There are 4 nested groupings, the coarsest first. Each group lies inside one group of the grouping before and may be the whole of it. The rows also spread widely along 15 directions, which tell nothing about the answers.
Some rows, each with its group in each grouping after it:
[  4   9  22 -63  20 -23  -5  23 -17  25 -15   3 -22   4 -12  -1 -40  -6
 -34  65  54   8 -19   4  12 -11]  j_542 j_404 j_396 gara
[-34 -26  12 -13 -15  -1 -23  -1  11  -6 -17   4 -12 -18 -15 -39  17 -29
  29   2   1   2 -10  66   8  31]  j_542 j_291 j_599 vivu
[ -5   1  -7 -32  70   8  22  13  13   0  52  -2 -12 -25  17  19  -1  20
  28 -40  17  21  30  59 -19 -19]  j_542 j_291 j_893 dafo
[ -1 -56  26 -31 -10  16 -32 -22   8   3   7  19 -16   0   2   9  14   5
   9   7 -24  12  -7  -4  -6 -12]  j_905 j_144 j_379 Petuf
[ 27  48  45 -50 -21   1 -49  23  34 -32  86  27  37 -31 -55   4 -13  10
  18  38 -37  21   3  19   6  32]  j_542 j_404 j_396 pob
[-24 -21  13 -72  20 -19 -29  -3   4   3   0  -8 -47 -47  13  15  -5   4
 -16  -7   8  33 -27  26   9 -59]  j_905 j_144 j_798 guna
[ 30 -23  14 -23  41   7   6  -6  10  16  11  11 -22   5  10  42   7   8
  -9   5 -25  39  12   9 -16 -30]  j_905 j_144 j_868 viri
[ 20  55  16   1  -6 -17   4   3  15 -11  20  32  18  17   7 -12 -43   4
 -30   5  12 -35  20 -32 -36 -22]  j_905 j_720 j_414 nugu
[  5  -3  13  -5   2   8  -4   0   5  -2  23  19   1  -6  -1   4  -8  10
  10  -8 -15   3   7  -1 -16  -4]  j_542 j_404 j_679 Bug
[-45  37 -19  40 -25  23  54 -15  -5 -17 -15   7  36  37 -19   5   0 -49
  22  17 -56 -17 -19 -12  20  -9]  j_542 j_577 j_521 votez
[  1 -14   6  28   7 -22 -12 -25 -10  14 -12  -7 -19 -39  25  28 -23 -12
 -17  15 -43   9 -20  -5  -9 -32]  j_542 j_577 j_521 bugu
[ -3   4  -4 -21   0  21  -5  36 -20   4  35  19  12  16  15  44  -4  34
  13  10  17 -45   5  -4 -19   0]  j_542 j_757 j_8 nekog
[ 19  24  -8  -2  52 -26  15   8  -3   9  -5   4 -11  19  12  51  13 -16
  -2 -20 -13   6   5   1 -37 -16]  j_542 j_404 j_679 pidak
[ 10 -32 -14  21  20  12  26   5 -11  27 -59 -15 -30  15   0  22  38  18
 -11   9  -4  32  -1  11  17  23]  j_542 j_404 j_396 pob
[ -1   9   7   0 -28 -30 -33   8  17   1 -38  25 -33  -5   6  24  47  -3
 -18   5  -8  -9 -14  11 -14  17]  j_542 j_404 j_679 pidak
[ 22 -14  -3   9  16 -12  15 -10 -10  -6   5  12 -10   1   5  20  15  -4
  14  -8 -20   5  -1  11  -9  -5]  j_542 j_757 j_8 nekog
[ -4 -53 -39  25 -21   9  41 -35 -15  -3 -12  -5 -26   7   8 -11  31  21
  25 -29   0   1  10   7  16   4]  j_905 j_144 j_868 viri
[-53  -3 -38 -56 -25  21  16  -3  21  -9  39 -16 -25   3  -3  34  49  21
  29  27  18   3   6  56  45   8]  j_905 j_144 j_798 guna
[ 23  -3  -9   8  -9 -11 -10  -5   3   4 -19 -30 -25   4 -21  -6 -25  22
 -32 -21  -3  21   0 -13   2  -5]  j_905 j_144 j_798 guna
[ -3 -27  -9 -58  11   0  13  -2 -35  17  25  -8  -8  42 -13  24 -59  -4
  10   9  38 -16 -15 -25   1 -33]  j_542 j_291 j_893 dafo
[ 52 -17 -29  42 -61 -53  10 -35 -10 -29   9  39  -7  16 -12  10  36 -32
  34 -25 -25 -39   7   2 -23  34]  j_905 j_720 j_414 nugu
[  0   5 -13  26  -2 -31 -15   6 -41   1 -38 -10 -16 -39   4 -24 -30  -4
 -21 -26  13 -23 -23  -4 -18 -24]  j_905 j_144 j_379 Petuf
[ 32   0   9  -8  20 -17   4 -28  53  20   9 -17 -47   2   6  33 -26  32
 -51  -7 -21  58  25 -11  -5 -28]  j_542 j_404 j_396 pob
[ 12   2   3   3  10  14  -7   3   5  -2  19  10   7   9   5  30  -4  36
  -1 -43 -25  -2  12 -40 -30 -14]  j_542 j_404 j_679 pidak
[ -1 -31  13   4  33  19 -10  14  -8   7 -27 -10 -12 -17   9  -7  19  24
   5  -7   1  19  -1  28   0  11]  j_542 j_757 j_8 nekog
[ 50 -10 -15  45 -22  -9   0 -10 -15   1 -16  -1 -15   0  -9  12  -2  46
 -21 -39 -19   3   4 -50 -11   7]  j_542 j_404 j_679 Bug
[  6   7  -7  28 -25   7   3   7   6 -11  -3   9   1  14  -4  -2   5  22
   1 -11  -8 -19   8  -2  -6  20]  j_542 j_757 j_8 nekog
[  8  21  -9 -30  12  17  30  43  -4 -27  62  34   7 -49  -1 -30   6  44
  36 -35  52 -10  43  66   0  10]  j_905 j_720 j_414 nugu
[ -7  -2  14   6  -3 -10  13 -21   6  -8   3  23 -17 -48  11 -43 -16   8
  -3  -4   2  13   1   9   8 -24]  j_542 j_404 j_679 Bug
[ 19 -16  58 -18 -33  14 -54  38  -9   5  27  63  19 -23  -9 -29 -33   8
   6  31   6 -30  -1   4 -27  29]  j_542 j_404 j_679 pidak
[ 62   3  26 -46 -12 -23 -47  10   8  -2 100  55 -11 -62  15  73   8  21
   2  66 -27   0   8  31 -19  -8]  j_905 j_144 j_798 guna
[ 25   5  -6   4   9  16  29   8  14  17  -9 -12 -15  48 -16  34  -1  18
 -21  24  -7  21  13   1  12  10]  j_542 j_757 j_8 nekog
[-15  29 -15 -23  16  -8  14  19  -9  -6  -3   3  -4  -6  -8   7  16  -4
  10   4  19  -6  -8  33   8   5]  j_542 j_291 j_599 vivu
[  5  25  -7  14 -27 -48 -13 -22  34  -6  -3  15 -34  -1  14   8   2  -9
 -23 -25  -7 -14   7  -3 -31  -7]  j_542 j_404 j_679 Bug

New rows. What belongs after each?
[  7  18  -1   2  20 -23  18   5  20  16 -16 -19 -32   5 -13  -2 -36 -49
 -19  14   3  27  14  73  -2  -7]  j_905 j_720 j_414 nugu
[  7 -28   9 -10 -31  11 -14  11 -15   4 -16   4  -8   2 -20 -40 -32  15
 -12   5  21  -4  -7  -6   8  10]  j_905 j_144 j_798 guna
[ -1   4   6  29  -3  -8 -26  -2  -1  27 -53 -25 -29 -16   7   3 -23   2
 -56  33  -9   8 -14   1  -2 -14]  j_905 j_144 j_379 Petuf
[-14  59  -1  15 -19  19  31   3  -1 -40   3  24  21 -46 -15 -22   7  18
  -3  -6 -29   6  -8  -8  32 -37]  j_905 j_720 j_414 nugu
[ 32 -36 -22  37  11 -33   3 -27   2   2  -7 -17 -16  42  -1  27  29 -26
  30 -23 -25  -6  12  24 -33  42]  j_542 j_757 j_8 nekog
[ 27 -12 -27   4 -27  -1  25  -3 -37  -8   4  -5   2  21 -38   3  -9  -5
  17   8  -5  -2 -13 -10  22  10]  j_905 j_144 j_798 guna
[ 40 -10  46  15 -67   8 -42  28   2   9  20  72   1 -35  -8 -31 -30  21
 -17  51   2 -30   8  16 -11  39]  j_542 j_291 j_599 vivu
[-24  -7   0 -20   2   7   1 -30  10  -3  14 -13  -4   0  14   5  -9  14
  -3   9  -2  -3   5 -14   4 -31]  j_905 j_720 j_414 nugu
[ 12  -3  24  22  16  36  -1  17 -11   8 -30  16  15   7  -3  -1  14  11
 -12  25 -30  14  -3  -6  -6   4]  j_905 j_144 j_868 viri
[ -7 -45  14  18   1  -8 -14 -12  15  32 -51 -14 -49   1  10 -10 -26 -37
 -27   8 -17  27  -7  42  -9 -14]  j_905 j_144 j_798 guna
[ 22  11  32  -8   7 -23 -16 -19  34  -2  15  25   8  40  -9  -3 -12 -35
   0  21 -15  -5   8  -5 -34  17]  j_542 j_291 j_893 dafo
[ -3  28 -13  45 -50 -16  12 -31  19  -8  -3  -9 -21 -34   2 -26 -50  10
 -39  -5 -14  -7   8  -7  14 -32]  j_905 j_720 j_414 nugu
[-52 -25 -22 -38  21   4  23  17 -59  16   6 -14   8  18  -5   7 -41 -42
  45   8  29 -29 -28  21   6 -17]  j_542 j_404 j_396 pob
[-39  49   0 -78  54  24  -3  21  26   1  73 -41   9 -21 -20  27 -17  17
  15  50  21  29   9  65  30  -7]  j_542 j_291 j_893 dafo
[ 17 -20  17 -31  36 -20 -27  10 -32  23  12 -12  -8 -22  -9  12 -58 -17
  -1  13   9   4 -18  20 -18 -18]  j_542 j_291 j_599 vivu
[ -8   7  -5   8  14  25  42   4  11 -10  28  20  -4 -43  15 -16  15  17
  19  11   6  10  33  63  15  -2]  j_905 j_720 j_414 nugu
[ 41  -3 -28  43 -82 -28  41  -9  28 -23   6  53 -44  -7  -9 -27  12   3
  -1 -44  14 -16  41  47   1  25]  j_905 j_720 j_414 nugu
[ 12  11  38 -16   1 -21 -75  15 -11  14 -46 -22   1   5 -25 -16 -39 -12
 -49  29   0  -3 -34 -26 -23   2]  j_905 j_144 j_379 Petuf
[  8  -2  13  36  39  15   3  15  13  21   1  22 -17 -39  45   9   0  33
 -18  -1  -1   2  28  31 -30  -5]  j_542 j_291 j_893 dafo
[  6 -75  14  47 -28  11  -6 -18  -4  33 -11  20 -41 -48  44 -48 -46  21
 -21  14  12  -8  19  26 -11  -5]  j_905 j_144 j_798 guna
[  1  16  -5  43 -44  22 -13  16  44  13   5  13 -12  21  22  14 -11  33
 -32 -14  -2 -33  46  18 -34  22]  j_905 j_720 j_414 nugu
[-26  17  38 -29  87  10  -1 -26  32  13  18 -21  12 -26  43 -21  -5   9
 -11  66  14  26  26  26  -9 -23]  j_905 j_720 j_414 nugu
[ 22  29  37  -5   7   7 -35  27  13  -6 -19  16  13  -8 -19 -21  18  20
 -23  29 -11  16  -1   3  -9  24]  j_905 j_144 j_868 viri
[ 22  22  12 -24 -11 -46 -32 -19 -28 -27  16  23  22 -14 -17  -5 -17  -7
   6  -8 -11 -30 -35 -58 -20 -23]  j_542 j_291 j_599 vivu
[ 37  14  21  38  -7  24 -32  12  13  -3  11   2  30   1 -31 -11  12  11
   0  43 -40   7  16  16 -10  61]  j_905 j_144 j_379 Petuf
[ 33  60  14 -17  37  10   5  32  32 -17  31  -4   9  13 -26  26 -16  38
 -23 -36 -21  31  21  -7 -17 -15]  j_542 j_757 j_8 nekog
[ -7  12   2 -34  45  -6  -6 -14   8  13  15 -30  -8  19   0  33 -32 -10
 -18  13 -10  16  -1  -7 -16 -43]  j_905 j_144 j_379 Petuf
[-15 -40   5 -21 -21   4 -20 -19   8  16  38   3 -14  -2   8   4 -25  -6
  19  44  11 -17   4  34   4  15]  j_542 j_291 j_893 dafo
[ 28  17  24 -24   0  36  -4  17  16   9  38   5  22  26 -27  31 -19  13
  -7  64 -19  15  20   9   7  16]  j_905 j_720 j_414 nugu
[ 44 -16  18 -13 -31 -12   2  20 -36 -12  26  85   0 -41   3  -3  25  17
  24  35  16 -27  -9   5  -2  17]  j_542 j_404 j_679 Bug
[-47   6 -10 -16  73  50  36  17  -3  30 -11 -34  -7  20  17  33 -21   2
 -11   7  -1  24   7  25   0 -49]  j_905 j_144 j_379 Petuf
[ 21  58 -13 -32  50 -32  20   0  -2  -9  -5 -23  -5  15 -27  20  -6   9
 -21 -16  10  24  -8 -20   0 -26]  j_542 j_291 j_599 vivu
[  2 -55   5 -20  34 -15 -36 -19 -16  31   3 -38 -39 -37  17  10 -40  -1
 -12   4   7  20  -8  30 -13 -29]  j_905 j_144 j_379 Petuf
[ 38  28   5  -8  15  -2  13   6 -13  -5  16  -8  12 -11 -37 -10   4   8
  -1  63  -2  29   0  19  26  23]  j_905 j_144 j_868 viri
[ -1 -17  20  -1 -20 -35 -63 -40  -8   2  -7   0  -8  -7   3  42  -8 -46
 -10  26 -66 -12 -45 -29 -27 -35]  j_905 j_144 j_379 Petuf
[-11 -67 -21 -34 -14 -18  16 -12 -26  11  17   3 -40 -11   2  -1 -25  -8
  33 -23  35  -5  -6  31   9  -7]  j_542 j_404 j_396 pob
[ 19 -15  16 -19 -15 -35 -46  -1  -7   2  11   4  -9 -16 -18   1  -2 -18
  15  24  -2  -5 -13  22 -13  33]  j_542 j_404 j_679 pidak
[  0 -15 -10 -24  16   5  -6 -16 -20  -5  26 -16  20  13  -1  19   7  12
  29  17   5 -16   2 -12  -2   3]  j_905 j_720 j_414 nugu
[ -6  65  13  -9  23   9   6  16  18  -4  -7 -18  27  20 -29  14   0  -4
 -18  44 -22  19  -7  -2  11  11]  j_542 j_577 j_521 votez
[-27  52 -10 -30   0  14  13  24  31 -17  30   5  -1   0 -18  21  35  10
  16   9   0  13  13  50  15  17]  j_542 j_404 j_679 Bug
[  9  17  32 -25 -18 -38 -39   5  18   4  18  29 -11 -12 -18   2 -17 -61
   0  69  -5  -9 -17  61  -8  22]  j_542 j_291 j_893 dafo
[-53 -24  27  18 -10  18 -33 -18  34  22 -26 -27 -27 -16  10 -35 -69 -12
 -31 -19 -21  12  -7  16  -6 -33]  j_542 j_291 j_893 dafo
[  8 -20  -8  -7 -36  26  15  -2 -29  -7  19   1  11  17 -39   1 -40   5
  11  -5 -24   1 -14 -26  18 -21]  j_905 j_144 j_868 viri
[ 23   4 -15  -2 -13 -27  12 -13   2 -11   5 -29 -13   2 -47  -3 -18 -18
   9 -12 -13  28  -7  26  21  18]  j_542 j_577 j_521 votez
[  0  -4   6  28 -15  -6 -50   0  13  25 -11  -1  -9  13  26  29  -9  15
 -26  15  -6 -37   3 -13 -42  19]  j_542 j_291 j_893 dafo
[ -4 -11 -58   1 -35 -14  82 -36   5 -33  32  33 -25  16  -3  27  53   0
  47 -52  -9  -2  16   9  23 -10]  j_542 j_404 j_396 gara
[ 35  36  11   6   7 -37  25 -22  13 -11   1  21 -16 -14 -23   7 -18 -33
 -21  21 -34  34 -13   4   9 -31]  j_542 j_291 j_893 dafo
[  4   8 -11  51 -80   7 -25  19 -45 -26   0  16  45 -12 -44 -50   0   3
  37  22   1 -63 -22  -3  12  78]  j_542 j_291 j_893 dafo
[ 24  14  11  -2  16  -7 -33  19 -13 -21  -7  13  15 -17 -17   7  23  23
   8 -39 -18   2 -17 -17 -20   8]  j_542 j_291 j_893 dafo
[-41 -26 -33  13 -36  -9  63 -37 -24 -24   7  45   1  34   5   6   0 -65
  57 -47 -28 -38 -18 -13  -7 -38]  j_542 j_404 j_396 gara
[ 16  -5 -10  49 -60   8 -22  -2  -3   4 -63  15  -3  47 -20  45  53   8
 -16   9 -55 -19 -24 -45  -3  37]  j_542 j_291 j_599 vivu
[ 19  -7  40  12  73  43  40   3  49  26  24  45 -26 -16  47  36 -25  21
 -29 -17 -42  53  45  24 -33 -64]  j_542 j_291 j_893 dafo
[  4  -9 -11  11 -31   2  14  -7  -5  -8  11  38 -21 -33  27   7  10  36
 -11 -13  -5 -16   2 -13   1 -31]  j_905 j_144 j_798 guna
[  0   1   4  12  16  44   2  39 -13  14  17 -13  -4 -47  -1  24 -20  43
  -7  26 -17  23   5  45  24  -4]  j_542 j_757 j_8 nekog
[-24  39 -34 -27 -40 -35   8 -28  11 -11   3 -11 -28  20 -18  55 -11 -23
 -16  -6 -25  -8 -31 -21  16 -48]  j_542 j_291 j_599 vivu
[-29   1 -18   9  -6  13  34  11  14  11 -42   3 -37  13   9  -7   8  -4
 -21  -9  12   9   7  37  12 -13]  j_905 j_144 j_798 guna
[-42 -15  -9   5  -5  40 -17  29 -37   8 -14 -15   6 -19  -4  21 -33  18
   7 -53 -24 -14 -27 -11  -5 -34]  j_542 j_291 j_599 vivu
[  8  41  -1  41  -3  24  15 -15  23 -12  32  19  15 -30   1  51  52  12
   9  58 -81  25   7  10  18   8]  j_542 j_404 j_679 Bug
[ 13 -34  15 -32  45  -7  11  -4  14  11   9  -4 -44 -42  12 -17 -17  39
 -12 -28  29  50  23  29   4 -21]  j_542 j_404 j_396 gara
[ 26 -48  24 -30  11  12  17 -41  12  11  31  17 -17  -2  -3   4 -17  15
   4  22 -16  40  10  -8  14 -24]  j_542 j_291 j_599 vivu
[  3 -33 -11  -3  22  19  17 -42 -16 -18  40  -7   8 -31  -9  24  45   2
  51  16 -54  34  -5  17  26 -10]  j_905 j_144 j_379 Petuf
[ 23  22   1   3  21 -37  13  -4   4   4  -9   4 -24 -10   4 -21 -30 -16
 -27   0  15   8   6  22 -19 -23]  j_905 j_144 j_868 viri
[ 13 -28   1  36   6 -10  10 -28 -26  14 -19   4   0  -8  19  17  15 -12
   8  50 -27  -4 -14  -9   0  12]  j_542 j_577 j_521 bugu
[ 18  41  19 -13  40  18   6  30   0  -1 -12   5   5  -3 -12  14 -12  22
 -34  -3 -20  35  -4 -14  -5 -39]  j_905 j_144 j_868 viri
[ 21 -22  12  25  -3  12  47  -8  18  -4  18  25 -10  14 -17 -39 -41 -20
  15 -15 -14  16  26  37  -2   3]  j_542 j_757 j_8 nekog
[ 12   5  27 -38  42  -2   0   8  13   4  20  23  -5 -10   7   8  -7  16
  -6   1   4  21   9  -3 -16 -16]  j_542 j_404 j_396 pob
[ 10 -16  19  -4 -25 -23 -27   8  47   1 -38  41 -55   7  10  -3  16   8
 -32 -66   7   4   8  19 -36   0]  j_542 j_291 j_893 dafo
[ -6   8  -5 -35  33  -5  16  -7  21  -8  42   5 -15 -33  21  36  43  24
  18  17   2  22  18  44   9   1]  j_542 j_577 j_521 bugu
[-27  20   1 -23  -9 -15  -4 -15  -3 -32  30   1  19 -33  -8 -36 -18   3
  25 -29   5 -18 -10  -4   0 -13]  j_542 j_577 j_521 votez
[-34  12 -17 -24 -23   7  19 -18   0 -24  52  10  29  19  -6  13  17 -12
  53  20  -6 -35   2   8   9  17]  j_542 j_577 j_521 votez
[ -7 -29   8  60 -61  18 -23 -17  11  -8 -10   8   6 -33 -15 -21  29  -6
  22  35 -59   5  -4  29  21  60]  j_542 j_404 j_396 gara
[-18  38   6  26   1  -8  -6  -3  19  -6  -1   5   3 -21  33 -24   3  31
 -22  28  14 -29  12  -1 -10   6]  j_542 j_757 j_8 nekog
[-16  74  -6  -9  52 -33 -12   0 -16 -26  -7 -31  28 -14 -16  19  13 -16
   3 -12 -29   4 -30 -27 -13 -22]  j_542 j_404 j_679 pidak
[ -9  15  27 -28  24  28 -39  33  18   1   9 -17  23  18 -37  18  -6   2
   7  -8 -35  27  -4  11 -11  22]  j_542 j_404 j_396 pob
[  1 -41  13 -22 -52  19   3   6  -7  -1   8  36 -16 -13  -8 -41 -17  18
   9  20  37 -15   9  27  23  12]  j_905 j_720 j_414 nugu
[-12 -17  37   9  21   5 -32  -2  -9  12 -21  -5   0 -42   7 -32 -44   7
 -17  -8 -21  16 -17 -14 -13 -22]  j_542 j_404 j_396 pob
[ 29  18  45 -10  -3   4  12 -26  10 -20  60  62  38 -12 -11   7 -15 -17
  14  66 -56  11  -1 -32   1 -17]  j_542 j_404 j_396 gara
[ 13   4  16  -2 -21 -16 -23  -4  10  -4  31  25   8   0  -1 -33 -30   5
   5  12  23 -36  13   2 -24  26]  j_542 j_291 j_893 dafo
[-28  -2 -13 -33   4  -2 -19  16  -4  -1 -17 -16  -7  26  -9  -1  14  12
  11 -22  39 -22  -8  11  -6  20]  j_542 j_291 j_893 dafo
[ -2   8   6 -18  10 -29   9 -32  13  -5 -17   4 -19  11  -1 -20   4 -19
 -14  17  10   7  -6  -3   0 -20]  j_905 j_144 j_379 Petuf
[ -3  -6 -28  17  -2 -41   4 -31 -30  -6 -30 -27 -23 -35   2 -35  19   2
   0  19  29  -9 -17  13  19   9]  j_905 j_144 j_379 Petuf
[-20  28   2 -18  -6   8  18   4  -5 -40  57  54  26 -34  17  -9  -2  11
  33 -42  -1 -38  12  -2 -20 -42]  j_905 j_720 j_414 nugu
[ 12 -48 -12 -30 -30  19  26  -2 -12   2  32  25 -12  48  -1  19   6  35
  26   3  30 -25  15 -14   7  15]  j_542 j_757 j_8 nekog
[-15 -87 -15  14   9  23  20 -39 -20  21 -32 -36 -26   5   0 -43  18   2
  27  29  18  18   5  36  29  32]  j_905 j_144 j_379 Petuf
[-18 -17   5  10   0  -7  -7 -26 -23  -3 -22  -6   8   7   3 -32 -18 -20
   3  12  -8 -15 -21 -27  -6 -15]  j_905 j_144 j_798 guna
